The groups are shells around one centre, one inside the other: the same stretched ball of 5 dimensions in 6 sizes.
In the rows, 128 means zero.
Known rows, each followed by its group:
[125 113 112 136 117 146 138 112 102 122 129 141 108 169 167 126 167 112
 112  95 148 104 161] => (2)
[ 78  45 145  94 152 187 135 159  55 178 148 126 139 161 141 130 172  71
 139  64 172  92 210] => (5)
[ 90  77 126 109 162 188 113 147  91 177 128 121 146 154 149 134 148  84
 110  72 131 125 178] => (1)
[116 147  95 128 128 164  98  93 146 140 118 136 143 156 169 117 138  97
  78  98 102 142 123] => (4)
[107 137 112 123 147 169 103 119 152 140 101 131 145 163 139 129 121  93
  87 104 112 146 125] => (0)
[107  77 114 119 185 195  92 167 113 180 111 111 151 148 143 149 112 101
  99  84  80 160 166] => (2)
[ 90  78 138  91 142 177 120 150 104 151 132 135 149 170 119 125 141  68
 130  99 150 108 174] => (4)
[121 154 102 137 112 145 122  86 141 117 116 145 122 168 167 116 154 104
  89 103 135 121 125] => (3)
[106  99 107 102 120 172 106 108 101 156 154 139 148 155 170 108 161  78
 107  87 121 113 165] => (3)
[ 83 134 136 140 167 172 136 129 129 151  78 122 124 167 135 144 145  98
  89  73 171 130 136] => (5)
[114 121 104 110 107 159 110  94 118 136 147 146 141 162 168 105 159  83
 103  99 127 111 149] => (1)
[ 94  46 143  97 153 180 131 172  73 160 138 128 137 168 125 137 151  80
 143  87 154 101 202] => (4)
[120 142  92 154 176 179  90 123 153 161  83 113 138 146 167 147 111 123
  60  85  70 180 118] => (5)
[113 122 105  99 100 158 107  93 126 130 151 151 148 165 159  99 154  74
 108 110 127 108 146] => (0)
[108  63 135 115 146 167 138 161  78 146 131 130 120 170 137 140 155  98
 136  90 153 103 193] => (0)
[101  51 135 119 178 186 125 182  79 170 118 115 130 160 133 154 137 102
 127  78 130 127 195] => (2)
[ 79  76 147 103 155 180 135 155  89 160 121 128 138 169 124 134 154  74
 128  79 175 103 182] => (4)
[128  80 107 107 123 163 109 134 101 138 151 139 136 162 155 122 143  96
 124 109 104 116 175] => (3)
[119 130 114 114  87 138 135  88 118 106 143 158 121 177 159 103 172  87
 117 112 163  88 148] => (5)
[113  84 125  90  91 150 133 117  91 120 166 157 132 177 145 103 171  73
 144 113 162  76 182] => (2)
[100  82 115 108 155 187 101 141 101 173 134 123 151 151 155 129 140  85
 105  80 108 134 171] => (1)
[116  78 116 126 160 175 115 154  97 157 122 122 129 157 151 143 137 108
 112  87 110 133 175] => (1)
[ 87  83 131 110 174 192 110 158 107 175 112 118 150 157 132 140 131  83
 107  78 127 136 167] => (4)
[ 87  46 146  94 156 185 130 171  70 167 139 127 141 166 125 135 153  75
 142  81 159 101 204] => (4)
[113  25 126  85 136 179 115 169  59 161 172 134 143 161 143 126 153  81
 152  96 120  99 218] => (5)
[121 132 107 151 125 148 138 100 108 129 115 135 104 164 180 129 171 120
  94  81 148 114 149] => (2)
[126 155  91 143 114 149 114  79 136 127 121 140 123 159 186 116 157 111
  78  94 117 129 125] => (3)
[ 98 127 117 150 185 182 113 139 133 166  77 110 130 153 151 154 126 115
  75  71 117 160 135] => (0)
[117 132  96 114 120 165  95  96 138 141 134 140 149 156 167 110 140  88
  89 103 100 134 134] => (3)
[ 97  98 135 109 109 152 150 114  86 129 142 148 119 176 149 114 184  80
 131  89 193  76 176] => (3)
[102 125 113 154 159 170 130 115 104 161 100 119 115 153 179 141 163 117
  81  58 142 133 151] => (2)
[118  79 105 112 150 180  97 143 103 163 138 125 146 151 159 131 134  97
 108  92  88 137 172] => (1)
[ 93  70 131 122 198 198 109 181 103 183  98 106 144 153 129 158 118 100
 106  74 111 152 174] => (5)
[124  53 111 116 159 181 106 166  83 165 141 121 135 152 156 142 135 108
 122  90  88 134 192] => (5)
[ 95  77 124 101 171 194  96 162 113 175 121 119 159 155 130 137 119  81
 110  90 104 143 168] => (0)
[115 152  98 133 128 160 106  91 146 136 112 136 136 158 168 119 142 100
  78  96 113 138 121] => (1)
[120 151  88 138 134 165  96  90 145 145 114 131 139 151 181 121 139 106
  69  91  92 150 121] => (3)
[105  58 129  75 103 165 123 134  78 139 176 151 146 171 139 105 166  62
 151 107 152  79 198] => (0)
[117  76 111 114 119 163 124 123  73 150 160 137 125 158 177 119 175  96
 123  83 133  99 189] => (0)
[107  78 110  98 143 184  96 137 102 167 147 129 156 152 155 121 139  81
 112  91  99 129 173] => (4)
[ 95 130 121 130 128 161 135 100 110 143 118 136 124 164 164 120 172  92
  97  75 168 108 148] => (1)
[110  45 135 105 147 172 132 171  71 150 142 130 127 168 133 139 150  94
 145  93 142 103 204] => (2)

New rows. What belongs after each?
[ 88 103 139 104 140 170 129 137 117 141 116 137 140 174 121 126 144  74
 120  97 165 109 158] => (3)
[131 137  97 133  93 139 128  79 115 115 142 151 114 166 186 108 174 106
 101 100 137 103 145] => (5)
[ 97  88 113 110 142 182 110 123  88 174 144 127 145 149 171 121 162  83
 104  69 126 119 174] => (2)
[ 94 131 127 136 161 171 126 128 132 148  87 124 129 165 139 141 137 100
  90  82 148 136 136] => (4)
[117 149 100 132 135 162 103 101 153 135 107 135 139 160 159 123 130 101
  79 102 106 145 120] => (4)
[121  68 109 115 146 176 107 147  88 161 144 126 136 153 163 133 144 102
 116  88  99 127 184] => (4)
[127  89 102  91  95 157 104 110 105 130 172 152 146 164 161 101 154  78
 127 117 109 102 171] => (5)
[114  52 120  93 126 172 116 147  74 153 165 138 140 162 151 120 157  82
 139  96 124 100 200] => (4)
[ 98  65 129  69 120 177 107 143  98 149 163 145 163 168 125 108 143  55
 141 111 132 100 184] => (5)
[109 122 124 108 100 146 134 103 121 112 135 154 128 179 142 108 162  80
 121 112 167  91 151] => (2)
[ 90 118 131 121 124 159 143 107  99 141 124 139 122 169 155 119 178  85
 110  77 186  94 159] => (4)
[111  90 106 139 173 185 107 142  96 178 116 112 131 144 175 146 142 116
  89  65  97 149 168] => (2)
[ 77  70 151  86 118 168 148 133  69 149 153 145 135 176 133 112 185  58
 146  81 207  67 197] => (5)
[ 90  79 125  88 146 188 102 141 105 169 141 131 163 158 136 120 139  65
 117  90 124 121 171] => (0)
[115 163  99 165 135 152 129  83 130 136  96 130 108 157 191 130 165 124
  67  71 138 134 123] => (5)
[ 99 115 130 139 148 161 143 128 106 141 102 129 113 169 148 139 160 105
 105  78 168 114 157] => (4)
[112  73 109 100 163 191  84 159 116 170 132 122 162 151 140 134 112  87
 109 100  73 151 168] => (5)
[106  96 128  94 106 156 128 120 108 124 147 151 138 176 135 109 157  72
 133 112 158  90 167] => (3)
[111  95 102 100 113 171 102 104  96 156 164 141 149 153 178 104 165  78
 109  88 115 111 169] => (5)
[126  80  99 130 155 178 102 142  94 166 135 120 133 147 176 138 141 114
 101  82  82 142 175] => (2)
[ 99 137 121 144 144 161 135 109 119 143  98 129 117 164 161 134 160 106
  89  74 160 122 141] => (1)
[ 80 117 140 112 131 165 142 115 107 143 117 139 131 173 138 120 169  74
 113  80 194  95 156] => (0)
[109  59 126 108 132 169 132 145  66 153 153 134 125 163 157 127 170  92
 135  82 147  96 201] => (4)
[130 140  98 148 143 157 110 113 143 131 101 130 123 160 165 136 130 121
  81 100  99 148 128] => (0)
[105 157 104 152 144 163 120  92 135 148  96 126 123 155 179 130 155 111
  68  72 133 139 123] => (3)
[108  73 128 119 130 161 142 136  70 145 143 135 116 166 159 129 176  98
 130  80 162  92 193] => (3)
[ 96  98 119 145 196 192 111 156 109 184  88 103 133 147 155 158 129 115
  83  60 110 160 157] => (5)
[ 95  68 140  86 147 179 116 164 107 149 132 135 153 172 109 129 129  68
 137 108 139 113 178] => (5)
[ 94  72 141  76  97 158 139 127  82 129 167 156 140 180 129 102 175  55
 153 106 187  65 191] => (5)
[112  71 120  80 112 168 109 135  99 139 165 147 153 168 137 109 146  68
 138 115 125 100 181] => (0)
[115  69 117  93 123 169 110 140  95 145 157 140 145 164 144 118 146  80
 132 107 118 108 183] => (1)
[110  79 112 123 168 186 104 151  99 173 123 117 141 149 158 142 135 103
 102  78  98 143 172] => (1)
[ 92  34 144  98 149 180 139 169  49 168 151 128 129 165 140 135 170  82
 149  73 166  89 219] => (2)
[ 98 126 113 145 155 172 124 113 109 162 104 121 123 153 175 136 160 108
  82  62 141 132 148] => (3)
[118 103 105 148 177 180 107 145 115 166  99 112 127 148 166 152 128 124
  84  76  90 159 154] => (0)
[ 96  91 137 142 174 173 143 157  94 157  93 117 113 165 141 155 150 113
 109  69 160 124 172] => (5)
[113 137  94 132 126 165 106  87 122 151 129 134 136 151 188 115 159  99
  79  80 114 131 138] => (0)
[ 93 100 122  92 116 171 116 111 103 150 150 143 151 164 151 105 163  64
 117  91 150 100 165] => (3)
[ 91  90 136 124 179 184 122 163 111 164  95 116 136 163 126 150 129  96
 107  80 139 137 163] => (3)
[117  81 120  98 108 156 126 127  93 129 157 148 132 171 147 113 160  83
 136 109 143  92 180] => (4)
[ 92 138 120 103 111 161 118  92 134 134 130 147 147 169 146 104 157  67
 102  99 159 106 135] => (5)
[ 95  99 134 135 155 168 143 139  94 151 106 125 115 166 148 142 161 104
 110  71 168 112 169] => (4)
[111 109 124 133 129 153 142 122 101 130 119 137 112 171 155 131 165 105
 114  89 161 105 163] => (4)
[112 107 111 134 177 182 100 149 132 162  96 115 141 153 145 148 114 110
  88  89  90 161 145] => (3)
[ 82 111 142 120 144 167 145 128 105 145 108 133 125 172 135 130 163  83
 113  77 189 102 160] => (3)
[105  70 116  86 103 167 117 116  73 152 180 147 145 161 167 101 178  68
 134  90 142  85 193] => (5)
[ 96  66 142  87 102 156 148 130  68 132 165 152 128 179 138 109 185  66
 154  96 194  62 200] => (2)
[123  87 114 132 153 167 119 150 105 145 118 125 122 161 151 144 136 115
 112  95 111 133 169] => (0)
